The rows are grouped in 4 ways, from coarse to fine. Each group lies inside one group of the grouping before and may be the whole of it. The rows also spread widely along 11 directions, which tell nothing about the answers.
In the rows, 128 means zero.
Some rows, each with its group in each grouping after it:
[155 154 142 127 132 124 147 179 137 147 129 107 133 121 106 152 111 119
 115 131  92 127 125 105 158 156 131 157 162 155 123  94 119 128  93] | fuvib q353 q82 fesop
[152 159 124 113 140 146 120 136 131 134 143 148 118 115 157 131 104 142
 145 148 157 124 105 129 121 104 116 145 129 111 145  96 111 128 125] | Nukil q949 q204 mulo
[ 87 126  83 139 179 184  82 122 215 131 156 103  88 186 147 164 129 118
 148 152 134 172 109  91 134 124 122  99 134 185 109  74  81 121 113] | fuvib q353 q740 viku
[148 150  86 119 132 161  91 147 102 127 123 172  92 109 137 108  90 139
 122 142 157 122 107 151 105  91  90 140  83 113 132 112 108 127  94] | Nukil q675 q928 Mipu
[129 132  38 149 151 115 135 110 133  93 135 100 111 121 115 115 191 161
  90 177 138 171 112  91 105 120 115 136 156 173 145 143  47 135  99] | Nukil q675 q792 mon
[ 98 110 106 147 166 115 139 143 112 120 155 144 102 193 141 159 191 123
 138 177 150 109  87 125  85 122 117 114 152 127  96 132 120 125 150] | Nukil q949 q204 mafen
[198 138 193  50 120 160 138 139 151 108  95 153 154 134 113 139  48 111
 155  74 107 137 125  88 165 168 132 190  93 154 148  89 158 105 147] | dirug q162 q795 vumok
[ 75  89  79 146 154 129 119 103 119 102 144 134 115 176 117 131 196 124
 127 166 184 116 108 128  89 102 125  83 115 117 103 167 117 134 170] | dirug q530 q383 sepa
[ 83 174 105 145 167 139 108 152 151 145 159 135 121 150 116 188 136 104
 145 194 112 109  96 121 142 162  91  93  96 158 119 156 139 104 115] | dirug q162 q795 Novo
[ 98 168 177 144 115 134 106 201 162 132 117 139 137 121 100 150  57 101
 137 147  87  70 101 109 186 153  93 124 159 178 153 120 171 183  95] | fuvib q262 q889 luv
[165 160 126  92 101 161 133  86 167 152 153 127 100 131 160  72 105 109
  84 134 129 187  92 135  63 103 157 155 149 114 151  13 117  66 170] | Nukil q675 q928 Mepon
[101 146 136 142 150  94 125 168  84 125 154 154 130 124 128 140 150 124
 145 159 151  76 110 130 116 123  97 121 139 103 121 139 137 138 128] | fuvib q353 q902 dipag
[ 96  98 120 144 113 123 125 130  99 131 126 117 119 140  87  98 141 115
  81 129 159 110 137 145 105 120 124 109 146  92  99 131 152 118 144] | dirug q530 q472 vel
[130 141 198 133 140 125 127 114  66 157 177 113 120 100 191 101  88 136
 149  73 206 129 174 114 112 107 124 168 166  20 115  48  98  77 170] | Nukil q675 q792 Les
[142 141 141  98  76 169  98 108 113 166 116 142 123  57 113  57  50 143
 111  95 201 106 151 213 135  62 124 116  98  27 153  73 148 144 141] | dirug q790 q177 Zezu
[158 136 105 127 131 139 141 135 104 150 134 126 117 119 127 126 139 152
 113 142 156 117 121 149 115 102 144 137 120  92 118 115 104 125 116] | Nukil q143 q519 Zur
[152 125 119 113 112 122 145 143  51 186 122  86 170  55  69  99 113 142
  87  94 131 101 198 192 149 130 140 116 118  29  94 113 138  70  99] | fuvib q353 q740 Vum
[103  90 155 165 104  86 134 158  63 124 110  98 136  92  81  84 116 126
  81 101 176 102 179 124 142 136  94 145 186  79 120 133 126 153 120] | dirug q790 q177 ruve
[106 166 135 131 106 113 111 154 171 109 127 144 125 120 104  90 108 100
 107 168 111 115  78 111 115 137  94 127 170 170 167 100 148 151 122] | fuvib q353 q902 Lod
[ 69 189  59 153 149 153  64  91 205 140 177 110 100 127 155 105 112 110
 107 200 141 180  98 108  96 119  99 106 140 165 151  71  84  80 121] | fuvib q262 q889 Vor
[ 41 127 112 188 104 114  93  89 129 121 145  86 145  67  87  65 118 140
  94 137 208 109 157 132 136 101  96  64 178  85 166 133 116 164 155] | dirug q530 q946 bod
[111 154 187 153  92 119 135 152  99 183 152 105 128  90 123 104  87 104
  95 131 153  95 145 166 122 119 126 125 175  54 117  72 165 114 148] | dirug q337 q373 saka
[124 133  93 158 186 138  89 161  92 122 141 108  94 142 150 167  98 122
 131 127 158 166 168  80 135 161  75 174 104 140  82 126  67  74  74] | dirug q337 q373 saka
[148  84 118  99  71 142 131 131 132  97  75 154 142 107  78  59 110 151
  98 111 160  85 114 172 125  80 126 112 144 105 163 129 154 207 134] | Nukil q949 q204 mulo
[112  51 172 121 102 136 163 167 114 109  95 150 139 179  67 148 167 136
 137 112 147  33  98 153 150  93 162  84 146 119 109 164 196 236 171] | dirug q530 q472 vel
[ 67  41  73 132 161 128  91  95 103  49 110 131 108 218  94  88 175  99
 109 100 158 157 155  81  70 155  87 123 109 132  81 157 113  65 156] | Nukil q675 q792 mon
[107 164 130 136 146 156  95 146 134 171 158 116 129  92 132 142  89 134
 151 137 152 109 138 147 158 109 112 101 128  93 125  90 119 122 104] | fuvib q353 q740 viku
[169 110 199  48  89 137 166 146 151 125 103 147 164 167  87 107 114  94
 130  88  81  96  99 141 122 140 179 140 131 124 131  75 211 118 184] | fuvib q353 q902 dipag
[140 170 140 108 130  96 122 147 134  97 141 166 138 115 134 103 124 114
 127 167 127 126  76  82  94 141  95 166 150 156 159 104 129 118 137] | fuvib q353 q740 Vum
[105 173 137 134 175  91 147 130  90 147 203 144 151 110 168 164 194 146
 183 182 179  80  97 129 108 102 130 108 142  74 135 130 114 122 176] | fuvib q353 q902 dipag
[193 139 131  77 125 140 137 170  86 136  94 163 121 133 101 137  95 110
 116 118 108 120 119 147 133 151 118 185  72 120 105 123 153  89 102] | dirug q790 q177 Zezu
[103 112  80 147 115 131 125 122 120 157 127  94 105 154  92  85 137  90
  45 144 113 152 146 166  75 148 122 113 148  95  83  92 137  42 114] | Nukil q949 q204 mulo
[115 168 152 149 143 121 124 146 143 125 158 120 125 120 134 147 117 119
 129 158 145 125  99  81 140 142 114 142 168 150 145 113 118 137 135] | dirug q530 q472 vel
[126  89 150 123 131 118 161 133 105 124 132 134 123 158 122 136 161 131
 125 129 158 112 118 118 112 121 138 137 157 111 110 119 129 146 169] | dirug q162 q795 vumok
[105  99  98 136 125 154 125 140 132 155 123 119  97 163  93 132 150 114
  97 147 141 124 122 170 117 112 136 100 121 112  91 112 142 130 125] | dirug q790 q177 ruve
[146 112 218  97 138 119 167 138 144 110 158 141 156 146 166 150 150 152
 200 102 174  82  95  87 147  89 167 139 185 112 158  82 129 210 206] | fuvib q353 q902 dipag

New rows. What belongs after each?
[146  78  80 110 126 157 129 124 153 107 102 112 124 143  94 106 148 156
 114 107 151 143 135 126 132  91 147 120 135 146 126 111  89 173 118] | fuvib q353 q82 fesop
[152 139  98 126 140 143 144 156 129 167 140 104 115 122 120 146 141 143
 103 149 116 138 122 144 129 115 147 130 145 126 100  84 102 122  90] | fuvib q353 q740 Vum
[ 52 102  38 184 138 168  85 137 162 145 136 105  69 183  98 137 156 105
  80 190 141 137 116 168  99 109 110  58 118 147  79 129 122 133  99] | dirug q337 q373 saka
[133 117 121 118 141 162 130 115 159 142 138 103 119 156 137 136 121 126
 130 123 135 145 130 128 129 121 148 121 144 118 118  76 113 109 140] | Nukil q949 q204 mulo
[156  61 140 110 121 149 189 124 122 169 119  54 137 158  82 147 165 136
  97  84 124 142 169 149 154 129 206 126 157  99  83  84 122 121 151] | dirug q790 q177 ruve
[ 78 121  48 155 145  91 118 139 104  96 145 171 118 142 101 113 219 141
 118 208 165  92  78 139  73  94  94  88 133 133 129 185 112 164 132] | fuvib q353 q82 fesop
[ 93 142 140 140 126 121 128 140 117 146 147 129 135 116 105 134 142 116
 132 163 154  91 111 151 133 121 121 103 138  96 133 130 150 141 151] | dirug q790 q177 ruve
[159 111 152  73  95 155 148  86 157 146 135 112 136 158 122  88 123  99
  98 110 132 158 115 148  80 120 183 142 128  98 117  45 163  70 205] | dirug q337 q373 saka
[131  86 149 123 122 114 159 142 135  95 114 127 139 170 108 128 157 126
 125 126 128 109 106  98 122 133 139 131 177 146 130 122 136 164 157] | Nukil q949 q204 mulo
[114  87 141 124 120  98 155 133 121  85 104 125 162 138  66 124 160 125
 123 128 130 100 124  97 145 156 117 119 152 151 141 174 143 167 157] | dirug q162 q795 vumok
[ 92 139 159 138 118 119 114 141 146 130 137 113 137 136 115 112  96 102
 115 131 118 117 130 102 132 148 116 134 173 135 132  89 144 114 138] | fuvib q262 q889 Vor
[110 115 131 144 138 115 135 144 113 139 140  92 145 111 105 126 141 137
 119 124 141 117 153 116 143 133 129 117 169 106 113 109 111 129 122] | fuvib q353 q740 Vum
[146 126 160 151 142 106 144 187  85 121 131 129  99 142 134 150 119 126
 106 126 148 117 119  80 131 144 109 186 176 142  99 114 110 144 104] | dirug q530 q472 vel
[155 146 106 121 108 148 111 127 160 143 122  97  92 138 122  81  78  87
  46 132 108 207 133 114  86 157 121 182 148 154 114  44 113  50 107] | dirug q337 q373 saka
[145 163 116 124 158 154 118 115 130 156 160 106 116 112 161 146 103 135
 135 136 168 159 134 116 134 118 133 147 116 106 120  88  86  87 127] | dirug q530 q383 sepa
[143  70 137 130 147 105 191 125  70 135 145  86 142 163 112 148 199 133
 112 101 129 130 156 106 113 145 172 137 170  99  87 117 101  97 165] | Nukil q675 q928 Mepon
[129 150  95 112  93 141 156  99 111 190 141  97 166  73  63 103 161 141
  80 159 136  92 128 220 126  97 175  63 110  53 127 138 172 104 152] | dirug q530 q472 vel
[102 125 175 145 112 132 140 165 139 154 129 117 121 146  98 147 116 104
 124 135 126  91 115 140 157 133 131 109 161 120 123 105 163 165 143] | dirug q790 q177 Zezu
[191 154 134  84 118 148 138 141  97 159 121 144 122  98 127 113  76 133
 102 117 141 135 134 157 124 122 124 177  94  92 120  87 127  85 111] | dirug q162 q795 Novo
[123  89  81  92 131 150 111  88 101 118 107 111 155 126  69  97 134 122
 112  97 158 143 177 157 128 137 129 111  64  79 109 143 133  62 146] | dirug q790 q177 ruve
[131  98 156  92 101 116 140 146  96 126 105 148 156 146  79 103 121 105
 112 109 107  78 133 148 117 136 138 135 123 100 109 122 188 110 151] | fuvib q262 q889 Vor
[139 143  65 131 139 130 117 160 162 107 120 136 108 129 106 128 146 143
 104 185 113 141  79 106 121 117 106 137 150 198 144 126  91 175  76] | fuvib q353 q740 viku
[128 134  79 121 161 141 106 119 164 108 136 108 132 125 119 129 136 142
 131 147 133 162 119  85 133 132 117 132 135 172 138 113  75 124 105] | fuvib q353 q740 viku
[ 98  76 134 130  96 105 163 148 120 113  91 125 151 160  32 121 168 100
  84 139  96  84 116 143 128 163 130  93 151 143 110 173 188 154 151] | dirug q162 q795 vumok
[ 89 173  82 141 168 158  68 107 139 154 176 112 111 106 160 116 105 132
 150 144 186 150 148 137 120 102  92 106 105  87 123  85  81  78 114] | fuvib q353 q902 Lod
[134 110 112  94  89 123 117  99  93  94 102 148 135 112  90  33 115 116
  77 103 149 130 136 146  75 119 108 145 119  83 139 112 145  80 153] | Nukil q675 q792 mon
[123 147 101 140 154 170 134 143 208 152 149 113  80 181 142 184 141 120
 120 189 108 166  71 110 131 131 142 120 148 201 118  82 102 145 117] | dirug q162 q795 vumok
[105 182 125 134 153 111 116 122 126 141 176 128 145 105 152 132 128 123
 142 174 143 123 110 104 117 133 112 137 146 125 146 109 110  94 146] | fuvib q262 q889 luv
[127 136 143 145 102 130 150 137 128 178 155  92 111 126 129 114 129 115
  80 149 142 134 122 155 100 112 152 129 180  93 108  62 136 114 150] | dirug q337 q373 saka
[ 93 112  75 139 146 115 113  87 144 103 159 121 125 124 131  87 184 150
 119 167 186 145 107 110  83  85 122 104 167 121 145 115  77 148 157] | fuvib q353 q740 viku
[123  95 138 116 128 115 121 137 118  86 117 150 133 144 112  95 134 128
 135 108 165 111 125 101 113 114 114 144 147 124 135 118 124 155 150] | fuvib q353 q82 fesop
[136 123 118 100 118 109 135 126 130  72 102 148 173 116  83 103 141 134
 133 144 129 100 105 107 127 143 108 124 130 144 173 171 142 150 147] | Nukil q949 q204 mulo
[151 114  50  98 173 162 134 113 103 139 126 124 138 129 101 174 161 163
 148 142 150 132 143 160 145 120 135 106  44 113 100 174  96 102 110] | dirug q162 q795 vumok
[214 112 140  75  90  94 199 125  78 130 114 139 144  97 110  79 166 155
  79 129 153 133 105 143  89  99 173 195 162  90 143  94 123 140 164] | dirug q790 q177 ruve
[174 112 154  99 150 146 158 127  96 162 138  97 131 133 135 155 108 133
 129  84 145 151 171 123 145 144 153 169 124  87  88  79 106  73 138] | dirug q162 q795 vumok
[ 96 100 109 116 146 134 107  74 147  77 143 133 136 159 130  99 154 124
 145 122 169 150 117  83  92 119 120 111 129 135 154 117 100 114 190] | Nukil q675 q928 Mepon
[ 33 132  97 198 169 138  88  88 175 123 185  90 103 135 168 126 155 147
 152 171 216 138 122 103 120  89  99  66 195 115 150 102  61 161 155] | Nukil q949 q204 mafen
[ 89 140 148 124 110 169  96 105 176 139 140 135 120 140 125 106  91 100
 130 138 163 114 103 148 123  98 134  87 122 106 141  88 162 134 172] | dirug q530 q383 sepa
[118 118 148 146 138 124 136 159  93 127 135 133 128 132 119 152 128 130
 143 122 143  91 127 117 143 125 113 120 147 116 127 130 124 156 130] | Nukil q675 q928 Mepon
[143 109 119 100 129 129 156 117 143 116 141 161 103 179 138 126 182 131
 117 172 150 130  63 123  72 100 146 141 137 145 126 108 127 147 181] | dirug q162 q795 Novo
[145 145 155  97 169 117 141 147 160 103 162 159 114 195 165 160 150 100
 157 159 109 150  59  49  91 152 131 182 159 189 124  77 119 103 160] | fuvib q353 q740 viku
[108 203  98 151 164 137  77 114 129 130 185 148  95  96 191 117  98 127
 143 174 180 159 105 101  96 108  74 143 125 118 159  86  68  88 121] | Nukil q675 q928 Mepon
[ 66  95 158 142 121 103 119 102 151  81 124  89 174 122  73 101 136 106
 134 109 161 118 155  75 160 161 111 102 170 134 165 147 136 152 182] | dirug q790 q177 ruve
[121  83 142 105 101 149 137 140 152 125 102 131 132 168  92 115 124 120
 116 115 115  95 112 142 128 109 153 114 144 137 118  98 163 163 148] | fuvib q262 q889 Vor
[140 125 168 115 135 117 145 133 117 112 136 118 142 141 118 134 129 118
 124 113 141 128 121  79 132 150 138 161 156 131 125 114 135 113 165] | dirug q530 q472 vel
[116 170 137 141 107 185 112 112 223 165 145  65 125  96 112 126  75 131
 106 134 132 152 121 124 183 116 155  93 170 152 163  61 120 156 122] | dirug q530 q472 vel
[114 142 106 127 134 131 129 110 124 132 144 102 152 114  99 126 140 115
 117 137 115 136 138 121 130 152 124 107 125 121 140 128 119  82 140] | Nukil q675 q928 Mepon
[ 90 162 135 150 140 107 124 135 158 126 156  88 170  89 101 136 137 128
 137 157 122 114 127  88 164 152 115  97 179 146 158 125 111 141 129] | fuvib q353 q740 Vum
[133  69 121  83 138 152 130 113  84 109 104 138 160 163  80 131 140 119
 144  87 158  97 156 151 129 128 149 108  58  79  89 167 165  94 170] | dirug q530 q383 sepa
[145 138 102  68 123 151 122 112 126 132 126 158 150 123 103 102 136 131
 143 132 138 104 108 178 106  99 139 108  74  89 135 119 157 105 151] | fuvib q353 q902 Lod
[148 146 162 125 130 170 119 171 162 151 122  98 118 140 125 167  58 108
 132 113 108 139 134 110 174 153 128 148 130 154 117  74 134 123 102] | dirug q337 q373 saka
[165 135 121  89 149 151 132 157  84 150 123 155 122 135 117 165 119 131
 148 133 142 108 124 161 139 121 128 150  62  95  98 129 138 102 119] | dirug q790 q177 ruve
[ 92 162 125 135 169 140  85 122 155 111 166 148 105 145 162 146 113 108
 165 164 177 147 101  84 120 129  88 142 116 142 142 107 101 109 149] | dirug q790 q177 ruve
[146 104  77  97 156 124 153  98 129  98 137 141 130 160 124 138 198 151
 128 166 155 147  93 109  94 117 137 132 108 150 128 152  94 128 162] | dirug q162 q795 Novo
[137 143  72 124 154 156 116 118 147 125 148 164  84 165 156 137 158 145
 134 187 167 134  68 134  77  82 134 129 100 133 123 112  94 133 132] | Nukil q143 q519 Zur
[131 113 139 120 165 110 135 162  76 126 143 133 137 143 121 155 145 127
 149 123 139 104 140 104 126 143 114 150 133 106  93 128 117 105 125] | fuvib q353 q740 viku
[ 97  98  70 132 134 136 106 154 120 118 104 139 118 172  76 129 142 116
 102 154 104 106 121 144 115 135 108 107 104 155  94 155 144 118  94] | fuvib q262 q889 Vor
[160 143 194 116 120 145 143 180  80 191 133 119 148  80 130 157  57 156
 155  88 144  62 165 164 192 100 145 147 137  56 112  78 138 151 104] | fuvib q262 q889 Vor
[ 54 135 134 169 155 140  90 147 134 144 161 109 124 120 129 142 114 133
 167 133 178  87 146 133 162 107  95  70 152  96 125 117 118 167 120] | fuvib q353 q902 Lod
[117 139 160 113 130 108 138 142 117 123 139 129 177  99  93 129 132 130
 153 132 132  80 122 117 150 134 125 113 148 110 149 136 152 146 149] | fuvib q353 q740 viku
[147 141 151  89 158 131 141 100  95 119 152 123 174 111 127 154 124 139
 172 105 165 118 145  97 145 140 143 142  91  94 133 130 125  83 180] | dirug q530 q946 bod
[ 95 106  99 160 139 134 116 162 141  99 111 120 113 161  86 145 138 116
 111 147 107 117 113 101 139 147  97 103 145 182 126 148 117 163  96] | Nukil q675 q928 Mepon
[119 123 147 135 139 136 102 155 117 129 134 126 117 115 139 116  86 136
 135 103 170 119 150 113 139 110  99 142 152 103 117  79 105 141 111] | fuvib q353 q740 Vum
[112 116 105 144 130 144  91 143 137 102 111 125  98 144 104 106  94 116
  90 125 152 144 130 101 128 134  94 142 134 156 116 122 118 131 100] | dirug q530 q472 vel
[ 93 124 169 177 141 127 137 169 148 147 140  69 127 130 105 171 102 119
 118 123 124 120 156  88 191 167 110 117 193 152 119 112 113 160 105] | dirug q162 q795 Novo
[111  91 157 115 128  95 182 111  99 114 154 147 155 154 111 136 214 139
 144 156 172  72  92 134  96 102 156  99 154  92 129 153 152 169 218] | dirug q162 q795 Novo
[105 128 107 133 120 105 106 132  82 109 121 149 125 124  97  84 124 100
  85 148 157 117 129 134  86 138  91 135 113  97 115 153 147  85 137] | dirug q530 q383 sepa
[186 164 118  79 136 146 137 111 110 163 154 123 136  89 156 104 110 152
 135 114 159 151 137 151 112  98 148 164 112  71 129  61  99  73 133] | fuvib q353 q902 Lod
[188 136 124  96 150 147 182 132 129 160 153 123 119 154 159 168 167 155
 140 148 135 136  90 141 113 101 180 149 145 113 113  76 101 119 143] | Nukil q949 q204 mafen
[ 17 106 166 158 139  85 143  86 148 115 189 111 151 190 110 123 209  71
 127 173 150 109 102  95  74 164 127  67 185 112 122 131 171  88 247] | dirug q162 q795 Novo
[187 142  70  97 141 123 169 127 143 110 115 102 136 146  85 146 168 123
  75 162  73 182  94  84 113 174 155 175 123 208 125 129 101  82 112] | dirug q530 q946 bod
[ 95 101  98 141 136 168 108 128 120 151 134 101 124 140 105 143 126 129
 130 125 164 111 157 170 138 106 132  79  97  88  93 128 132 125 131] | dirug q337 q373 saka
[143 113 140 118 125 136 154 134 117 149 137 126 115 152 136 124 138 130
 116 127 148 119 118 149 103 111 147 135 161  90 110  81 131 117 150] | Nukil q949 q204 mafen
[111 111 150 122 153 130 119 159 115 109 129 165 111 191 134 146 122 102
 153 131 137  99 104 115 106 144 100 137 125 124 104 119 153 111 142] | Nukil q949 q204 mafen
[124 110 168 112 113 123 142 135  94 127 116 113 176 105  65 123 118 125
 130  94 145  75 155 137 163 141 137 110 124  84 127 154 176 130 160] | dirug q530 q472 vel
[ 98 128 138 140 146 126 125 129 105 137 153 126 127 148 124 139 136 103
 133 131 132 115 131 122 112 142 118 111 133 106 113 114 133  87 151] | Nukil q675 q928 Mepon
[ 81  47 171 136 108 134 160 116 160 110 117 100 150 194  75 127 177 120
 136 102 143  77 123 119 136 123 178  67 176 117 119 130 168 191 201] | Nukil q143 q519 Zur
[138 128 162 103 153 164 110 175 114 133 116 173 102 180 127 177  82  94
 167 114 129 103 115 127 149 147 105 158  70 125  91 113 161 108 122] | dirug q790 q177 Zezu
[164 147 127 119  94 131 151 127 128 156 122  98 142  78 104  97 112 139
  78 135 143 134 124 150 136 109 156 139 158 105 145  97 119 137 124] | dirug q530 q383 sepa
[110 140 130 131 129 118 126 134 134 138 149 122 135 114 111 116 136 124
 121 150 137 111 113 125 119 119 125 114 163 117 133 103 128 132 136] | fuvib q353 q740 viku
[164 170 120 104 192 148 140 148 144 143 167 121 131 149 174 208 135 146
 179 157 113 144 101  77 154 139 145 169 115 172 119 100  79 106 117] | fuvib q262 q889 luv
[ 86 143 101 125 122 157  83 133 139 112 120 191 112 148 101 113 114 111
 142 170 152  72  80 168  97 104  94  84  67 110 136 155 174 138 135] | Nukil q143 q519 Zur
[ 62 176 121 161 127 126  80 118 145 160 175 119 103 105 142  83 101  97
  99 165 160 140 124 141  87 119  91 105 162  87 124  59 126  74 135] | fuvib q353 q740 Vum
[103 108 117 144 141 149 117 144 113 131 131 138 115 139 121 153 139 144
 149 147 184  80 116 151 144  84 125  89 113 102 115 151 127 185 131] | dirug q530 q383 sepa
[193 153  98  86 125 151 122 136  67 151 117 136 144  68 117 120  86 154
 123 120 163 120 152 174 136 105 122 159  60  70 123 128 117  93 103] | dirug q337 q373 saka
[108  83 144 140 175 108 149 150 120  88 131  85 181 144  92 183 169 149
 189  91 140 102 168  50 201 162 131 116 159 155 127 169  88 172 133] | fuvib q353 q82 fesop
[116 139 156 133  87 106 146 122 139 126 134 123 132 112  99  80 136 115
  79 151 147 110  91 124 102 116 139 125 189 119 153 105 160 152 170] | dirug q530 q472 vel
[135 157 128 120 149 130 122 120 157 127 157 102 147  97 135 126 119 140
 140 135 141 150 127  85 145 133 125 141 160 140 154  88  84 121 126] | fuvib q353 q740 viku
[111 108 140 136 131  95 155 119  72 113 151 133 136 130 129 110 184 142
 130 136 168  98 121 125  94 110 129 122 163  78 122 135 123 130 173] | Nukil q675 q792 Les
[136 133 172 109 115 139 145 160 151 136 103 109 154 136  67 151  84  93
 116 111  77 114 136 113 178 191 126 131 132 157 124 122 174 115 124] | dirug q162 q795 vumok
[121 159 150 113 127 117 137 120 149 122 152 155 131 137 135 127 134 110
 133 171 144 123  76 109 100 136 118 137 140 138 152 111 143 121 176] | dirug q162 q795 vumok
[110 144 150 133 133 161  79 137 142 145 126  71 137 118 104 120  28  77
 109  79 118 167 201  99 161 196  94 147 112 118 106  80 134  31 108] | dirug q337 q373 saka
